All groups share one centre, and each spreads out both ways along 11 directions, with some noise.
In the rows, 128 means zero.
Some rows, each with its group after it:
[119 175 110 126 127 107 178 156 114 109 160  65  80  81 111 185 128 123]
k_162
[141  93  80 102 124 144 125 145  94 128  98 148 141 140 115 139  53  89]
k_118
[ 67  74 101 122 106  63 151 100 156 130 196 153  85 161  97 174 126 137]
k_162
[216 109 125 124 144  99 131  97 164 112 112  94 158 153 142 145 127  92]
k_13
[184 137 153 159 134 186 117 161  87 111 105 110  75 147 102 123 138 149]
k_14
[145 147 130 182 130 142 111 116  98 103  70 121  85 112 149 150 136 138]
k_14
[ 88 129 113 122 120  91 152  79 152 129 208 136 101 127 112 176 143 154]
k_14
[184  91 133 131 149 161  87  86 140 138 131 154 121 167 184 115 117 152]
k_162
[114 162 134 116 135 126 136 114 107 156 117 134 149 101 166 124  86 130]
k_14
[145  95 110 131 109 152 126 192 134 117 169 103  68  94  73 138 102 132]
k_13
[124 130 148 120 137  83 157  86 187 152 124 158 175 139 159 146 125 118]
k_14
[102 108 132 101 150 136 130 124 173 120 109 191 131  94 127 144 119 144]
k_14
[123 125 137 165 113  81 139  80 144 111 147 116 101 149 100 162 170 141]
k_14
[114 154 123 143 116  83 147 130 122 124 160  67 112 115 136 153 138 119]
k_162
[140 169 146 105 121 132 187  98 113 126 106 141 134 152  70 143 148 126]
k_162
[113 146 164 164 132  99 149  95 171 159 137 164 147 125 148 164 137 138]
k_14
[125 140 115 115 132  92 136 112 120 100 141  70 127 162 151 127 177 113]
k_118
[121 162  97 137 123 197 100 103  97 105 124 137 142 127 143 116 194 137]
k_13
[151 101 131  78 126 146 130 162 104 116  96 119  88 125  90  88  79 132]
k_118
[195 102 148  90 175 138 119 122 113 126  98 159 147 144 111 126  55 121]
k_118
[124 128 110 107 137 100 106  88 104 100  95 102 129 119 158 107 122 126]
k_13
[133  92  99 105 100 103 159 108 185 125 184 128 114 138  85 158 139 119]
k_14
[108 156 119  89 120 167 157 154 130 161 133 146 124  83 130 124  79 131]
k_14
[178 100 110 132 113 202  91 139 148 134  96 160 138  96 123  97 107 124]
k_162
[101  89  66  84 115 119 138 156 132 117 160 108  80 115 135 152  86 116]
k_13
[130 148 155 105 114 149 186 160 113 156 136 125  67 139  90 142  97 154]
k_13
[155 134 119 101 148 110 105  62 125  83  63 117 147 108 162 106 137 125]
k_13
[106 136 193  85 126 109 165 138 159 142 135 145 132 128  61  82 150 155]
k_162
[160 129 107  99 122 151 128 143 113 115  97 113 111  58  98 117  65 119]
k_162
[122 109 120 117 105 106 139 206 149 131 173  55  94 112 118 110 120 114]
k_13
[114 127 130 105  90 132 177  73 163 145 140 162  67 143 107 153 130 166]
k_118
[148  98  64  77  75 149 124  73 126 102 132  91  55 128 128 104 120 143]
k_13
[139 128 108 154 111 138 140 200 113 120 141  64  79 139 132 150 142 111]
k_162
[169  94  87  81 130 154  97  98  90 110 196 114 114 160  82 107 103 138]
k_14
[157 132 144 144 196 114  93 119  68  97  90 112 112 159 186 149 112 136]
k_162
[138  96 151 100 171  90  99  95 135 103 139 125  94 122 144 116  98 165]
k_118
[133 140 114 176  79 121 124 106 110 139 118 107 134 127 104 127 133 109]
k_118
[156 152 138 121 134 121 153 146 126 125 146  76 136 166 135 130 167 112]
k_118
[128  95 160 116 165 108 126 118 151 108 169 145  73 156 114 147 148 176]
k_118
[ 94 167  99  98  64  95 177  76 127 148 114  75 102 138 168 116 134 120]
k_118
[ 89 139 101 151 104  55 143 145 118 119 148  74 127  72  95 156  99  95]
k_162
[118 101 111 112  67 135 167 135 153 144 125 140 111 157  74 115 134 113]
k_162
[ 99 149 174 146 118 104 138 159 119 153 125 126 159 126  95  95 134 124]
k_13
[110 143  86 178  62 115 149 117 128 179 132 124 164 102 132 153  91  82]
k_118
[120 139 110 148  58  98 154  53 100 121 117  98  89 188  96 128 175 126]
k_118
[ 82 173 182 159 149 160 142 165 119 162 154 166 120 127 142 138 156 174]
k_13
[144 157 163 154 149 146 123 146  78 132  85 118  91 133 148 132 109 152]
k_14
[106 131  87  77 148 152 123 116  95 116 116 147 100  88 149 141  67 141]
k_14
[168  99 107 155 145 106  73 119  89  99 123 104 151 138 120 126 100 100]
k_118
[165 146 120  69  92 134 165 116 101 101  92  61  49 107  81  94 109 139]
k_13
[ 66 191 167  88 146  88 175  97 113 143 101 116 128 133 180 120 140 154]
k_13
[119 103 164 135 120  99 129 158 118 124 147 111 124 201  82  91 171 129]
k_162

New rows, each followed by its group:
[148 146 156 119 172  81 178 163 142 120 146 101 114 104 106 187  98 124]
k_13
[159 124 142 172 127 120 132  72  98 147 118 173 144 192  96 166 117 127]
k_118
[165 119  91 118 115 118 116  87  73 126 173  84 110 169 111 131  90 118]
k_14
[143 131 103 171 129  74  97 133  74 101 147  47 128 119 131 138 107  96]
k_162
[131 118 117 100 101 130 170 106 168 159 126 142  99 131 152 145  93 133]
k_162
[131 110 122  95 137 139 142  80 181 147 159 159  84 132 183 162 115 168]
k_162
[111 126 120  76 155 120 110 104  77  77 135 108  87 132 104  99 139 159]
k_14
[ 96 132 119 107  91 114 183 158 165 146 126 123  97  99 117 146 109 120]
k_162
[ 58 123 143 116 143  89 130 130 149 146 182 150 110  86 136 137 101 165]
k_14
[128 123 134 155  76  86 138 174 124 141 160  46 123 152  99  95 143 100]
k_162
[149  83 120 147 118  79 111 100 179 148 236 103 132 158 134 147 133 130]
k_14
[112 192 169 117 126 131 165  66 119 147 104 144 138 155 139 115 172 158]
k_13
[114 136 156 147 154  69 116 177  87  98 156  65 122 116  82 117 132 123]
k_162
[171 141 119 152 111 129 149 138 141 172 118 111 136  87 157 160  47 102]
k_162
[ 89 115 157 125 132 127 100 193 125  97  76 117 129 123 120  61 175 130]
k_162
[141  67 116 126 125 157  96 167 128 114 114 138  90 166 133 106 130 133]
k_162
[151 186 132 129 143 141 137 131 113 109 112  79 122  83 155 132 145 130]
k_162
[135 112 157 134 145 122  94 145  89 111 190  93  80 150  91  97 137 170]
k_14
[ 95 141 139 111 135  70 142  97 116  99 170 118 127 107  46 133 146 140]
k_162
[160  69 111 132  90  97 137 131 169 121 128 130 128 142  62 134 118  94]
k_14
[124 188 144 120 119  80 155  52 153 136 202  80 142 107 126 128 172 150]
k_162
[151 154 158 132 153 149 148 148 106 161 114 141 154 154 147 140 101 121]
k_118
[122 168 142 149 139 146 161 171 137 130  98 140 132  80 120 164 130 120]
k_162
[ 52 169 168 172 112  85 125 148  96 146 129 116 100  69 111 117 110 159]
k_14
[ 62 185 157 122 115  94 134 158  96 156 116  85 136  61 151  81  92 139]
k_14
[122 145 157 169 138  61  99 133 129 133 176  59 151 108 156 109 140 127]
k_162
[162 133 121 121  86 136 172 129 182 144 155 107 133 136  96 135 162 107]
k_14
[196 157 161 159 122 159 117  61 124 123 146 107  87 147 126 125 174 175]
k_13
[134  86 134 172 108  95 115 186 115 146 125 121 139 147  88 125  81  89]
k_162
[173 125 157 151 111 110 133 137 130 131  98  97 131 152 105 108 133 110]
k_14
[182 116 126 124 132 100 133  64 147 108 131 119 117 133 108 157 117 130]
k_13
[105 144 122 165 123 109  77 114  65 120  72 109 153 102 157  93 107 117]
k_118
[112 132 111 113 119 117 157  81 149 113 215 131  92 137  79 170 174 157]
k_162
[131  99  92 172 146 142  71 113 129 100 163 156 135  86 126 166 129 129]
k_162
[144 110  79 103 117 130 135  95 155  84 140 109  97 126 118 151 159 124]
k_14
[169 136 147 134 104 102 128 107 109 156 159  81 162 174  99  93 119 110]
k_14
[117 111 121  98 111 142 100 153 180  73 115 104 128  65  82  57 202 128]
k_14
[144 154 138 109 154 114 124 106 132 127 114  98 119  77 182 124  97 141]
k_162
[129 140 177 139 161 135 134 168 112 162 131 141 127 141 142 133  93 146]
k_118
[ 97 140  98 113 106 183 144 143 136 130 178 124  84 124 138 136 169 153]
k_13
[134  94 135 126  88 125 151 165 136 149 126 111 101 199 101 109 140 116]
k_162
[173 105 112  93 111 207 103 121 193 143 142 144  98  63 161  91 105 163]
k_162
[ 77  67 115 148 157 129  73 149 136  78 141 181 114 126 104 135 167 147]
k_162
[128 102  77  54  92  74 141  85 124  94 102  60  87 113 135  98  92 111]
k_13
[124 111  69 121 125 121 104 127  89 111 136  98 148 152 159 131 116  91]
k_13
[156 103 139 174 148 107 104 101 123 100  55 154 119 138 138 154 123 124]
k_14
[127 166 146 123 100 131 157 140 109 164 211  76 110 135  98 111 133 147]
k_14
[163 126 126 203 124  96 103 125 102 147 175  85 145 156 139 160 112 103]
k_118
[155 105 130 160  94 113 114 168 141 146 183  66 129 151 110 101 144 108]
k_13
[105 193 163 108 111 169 168 120 120 158  63 149 125 102 149  99 133 151]
k_118
[164 134 143 165 121 144 133 144 118 137 146 102  85 145 131 152 129 142]
k_14
[103 145 123 108 138  74 143 119 166 111  66  96 141  88 203 128 135 109]
k_14
[132 121 115 138 169 130  94 130 127  81 143 120  84  61 133 161 120 154]
k_13
[173 100  92  96 104 155 119  64 153 130 192 155 171 149  68 117 140 116]
k_14
[172  80 107 126 133 132 113 125 182 108 163 118 119 140 140 140 149 123]
k_14
[169 134 117 118 129 176 155 128 161 121  93 143 116 125 147 155 150 126]
k_14
[140 121 144 154  87  87 129  92 118 149 117 122 131 130  80 113  90 120]
k_118
